There are 2 nested groupings, the coarsest first. Each group lies inside one group of the grouping before and may be the whole of it. The rows also spread widely along 5 directions, which tell nothing about the answers.
Some rows, each with its group in each grouping after it:
[ -3  -6  -9   2   2 -12   5  12   5  12   1   9   6   1  -8  -6  -7  -2
  -4   3   8 -14] : q422 Gazir
[ -9  -5  -1   9  -9  -6   4   8   6  10  14   7 -23   0   4 -12   5  -1
 -13   1   6  -6] : q777 rodar
[-10  -1  -8  -5  -5  -5  17 -12   9   9   3  10 -12   8   2  -7  -1   9
 -18   9  -3  -1] : q422 dosat
[-1 -8  3  5  2 -8  8  6  6  4  6  4 -2 -2 -5 -3  4  4 -6  3  7 -1] : q481 kegu
[ -2  -3  -5   4   6  -1   6  10   2   4   2   9 -27   0   7   3   7   1
 -13  -3  -2   3] : q777 dafof
[  3  -2  -7   9   6 -14   9  21   0   7   0   8  -9  -3   0  -3  -6  -3
  -9   1   5  -6] : q481 dedo
[ -3  -4 -13  -4   2  -5  12  -2  -8   8  -6  12 -14   2  -3  -3 -11   6
  -8   6  -5  -4] : q422 vod
[-3 -3 -3  9  4 -9  2  3  5  9  6  7 -2  6 -8  8  5  1 -2 -1 11 -4] : q113 liv
[ -2  -2 -11   2   7  -5   8   7  -2   6  -5  10  -7   4  -6   6  -9   3
  -3   2  -1  -4] : q113 vava
[  1 -10   5   9  -1   1  -5  16  -3  10  11  11 -13  -8  -1   4  10  -4
  -5  -4   7  -4] : q777 gebo
[ -3   1   2   3  -3  -3   5  -3  -1  10   7   6 -16   5  -3   7  10   3
 -10   2   7  -1] : q113 pavi
[ -3  -2 -12  -2   3  -7   4   6  -9   9  -6   7  -8  -6  -7  -3 -20   4
  -7   6  -4 -18] : q292 meduk
[-7 -2 -3  6  6 -5  7  2  8  5  4  5 -6  7 -4  9  6  2 -7 -1  9 -1] : q113 pako
[ -9  -4 -17 -12  12  -1  14 -13   6   1  -8   8  -2  -1 -15   0 -17  12
  -5   4 -10  -9] : q292 nos
[ -1  -1 -11  -3  12 -10  13   7  11  -2 -10  11  -3   5  -3   8   0   2
  -4  -4  -1   3] : q422 Vogoz
[  5  -1 -17   1  19 -13  18  11  12  -6 -12   9  -6   2  -5   6  -8   3
  -8  -1  -5   9] : q481 dedo
[ -4  -8 -18  -4   8  -4  14   6  14  -2  -3   8   2   1 -14  -2 -13   5
  -3   2  -5  -3] : q777 gebo
[ -2  -5  -9  -3  17  -3   5   1   8  -1  -6  10  -5  -5 -11   8  -5   4
  -2  -6  -1  -7] : q292 nos
[ -8  -1  -6   3   6  -5  10   0   9   3   3   6 -17   9   1   7   3   5
 -11   1   4   3] : q113 pako
[ -6  -7   0   1   7   2   6  -2   4   6   0  10   8   1 -13  11   4   5
   5   0   5  -2] : q113 vava
[ -5  -6  -5  -1   4   4   9  -3   1   4   4   7 -18  -1  -1   1   4   6
 -10   2  -6   3] : q777 dafof
[-2  1 -4  2  2 -6  8  0  2  7  3  6 -7  4 -7  6  3  3 -5  1  7 -3] : q113 pavi
[ -5  -6  -8   3  -1  -3   7  11   5   9   8   8 -14  -1  -1  -6  -3   1
 -11   3   0  -5] : q777 gebo
[ -9  -4  -3   2  -1  -7  11  -7   8   9   4   9 -11   7   2  -7   5   6
 -11   6   3  -2] : q422 vod
[ -4  -2  -6   6   1  -9  -1  13  -4  11  -1   6  -6  -6  -5  -3 -12   0
  -7   4   3 -21] : q292 meduk

New rows, each followed by its group in each grouping:
[ -9  -6  -9   3   4 -14  11   1  15   6  -1   9   9   4  -6  -5  -2   2
  -4   4   8  -9] : q422 vod
[ -2   2  -1   1   1  -2   6  -4  -1   8   4   6 -12   4  -6   8   6   4
  -7   1   5   1] : q113 pavi
[ -4  -1   6   3  -3   1   5  -8  -3  12  10   7 -10   1  -5   6  12   5
  -6   2   8  -2] : q113 pavi
[  0  -5 -13  -5   3  -3  10   0 -13  10  -6  14 -12  -1  -5  -2 -11   6
  -5   5  -6  -4] : q422 vod
[ -3  -1  -1   7  -3  -5   1  -1  -7  14   8   9 -16   6  -1   4   4   4
  -8   3   6  -3] : q113 liv
[ -2  -5   4  -3  11   6   4 -13   1   3  -3   9 -14  -3  -2  10   7  10
  -5  -1  -4   3] : q292 meduk
[-4 -3 -3  1  6 -3  3  0  4  6 -2  7 -8 -3 -3  3 -3  5 -8  2  1 -9] : q292 meduk
[ -3  -8   4   5  -1   6   0   7 -10  12   7   8 -13  -8  -2   2   8   1
  -4   1   1  -5] : q777 dafof
[  4 -11  -2   4   7   0   0  15  -2   5   2  12 -13  -6  -4   8   4  -3
  -2  -6   0   2] : q777 gebo
[-5 -2 -6 -1  6 -4  6 -1  4  4 -4  7 -9 -2 -4  0 -7  7 -8  4 -2 -7] : q292 meduk
[ -5  -5  -5   9   2  -9   2  14   4   9   2   7  10   2 -11   3  -5  -2
   1   1  12 -15] : q113 vava
[ -6  -4 -10   0  -3  -8  10  -1  -3  12  -2   9  -6   2  -4  -7  -6   4
  -7   8   0  -7] : q422 vod
[-3 -5 -3 -2  2 -4 10 -2  6  6 -2 12 -3  4 -2  5  4  3 -6  1  1  0] : q422 dosat
[ -5  -1  -4   0   2  -3   5  -3  -3   9   0   7 -16  -2   0   0  -5   6
 -13   5  -1  -8] : q292 meduk
[ 5 -2 -4  4 13 -5  4  8  2  0 -4 10 -7  1 -8 21  8 -1  3 -8  7  5] : q113 pavi
[ -5 -10  -4   9  -6  -6  -1  20   2  13  10   7   2  -7  -7  -8  -4  -5
  -5   2   8 -15] : q777 gebo
[ 2 -4 -8  0  4 -6  6  8 -1  8 -6 14 -7  1 -1  6 -3 -1 -6 -1  0 -3] : q422 dosat
[  1  -6  -7   2   9   1   6   8   0   2  -1   9 -16  -3  -1   6   3   2
  -5  -4  -3   1] : q777 dafof
[ -3  -5  -5  -2   0   0   7  -4 -10  12  -2  12 -15   2   0   0  -1   5
  -8   4  -3  -1] : q422 vod
[  3  -6 -10  -5   9  -6   7   5  -2   8  -5  11  -1  -2  -8   4  -5   2
   0   1   1  -5] : q422 Gazir
[ -6  -7  -7   4   0  -2   7   8  -1   8   4   5  -4  -3  -7  -6  -7   2
  -6   5   0 -12] : q777 dafof
[ -1   3 -11   9   0 -17   5  17   5   8   2   5  -4   4  -6   2  -6  -5
  -7   0  11 -12] : q113 pavi
[ 10 -11   6   4  10  -2   0  15  -6   2  -2  10   0 -10  -9  12   5   0
   5  -5   4   4] : q481 kegu
[ -7   0  -1   4   1  -1   5  -3  -2   9   5   6 -17   6   0   6   5   4
  -8   2   4  -1] : q113 pako
[  0  -1  -3   3   8 -11   6  13   6   5  -5  10   1   0  -4   7   2  -4
  -3  -4   6  -5] : q422 Vogoz
[-5 -7  2 -1 -1 -1  6 -5  6  8  2 12  2  2 -5  3  8  5 -4  1  4 -1] : q422 dosat
[ -3  -2 -11  -3   6  -3   5   1  -9   8  -7   8 -12  -4  -4   1 -15   7
  -8   5  -7 -11] : q292 meduk
[  4  -8  -5  -4   8  -2  12   1  -5   1  -3   8  -7  -4 -10   2  -6   9
  -4   3  -5   5] : q481 kegu
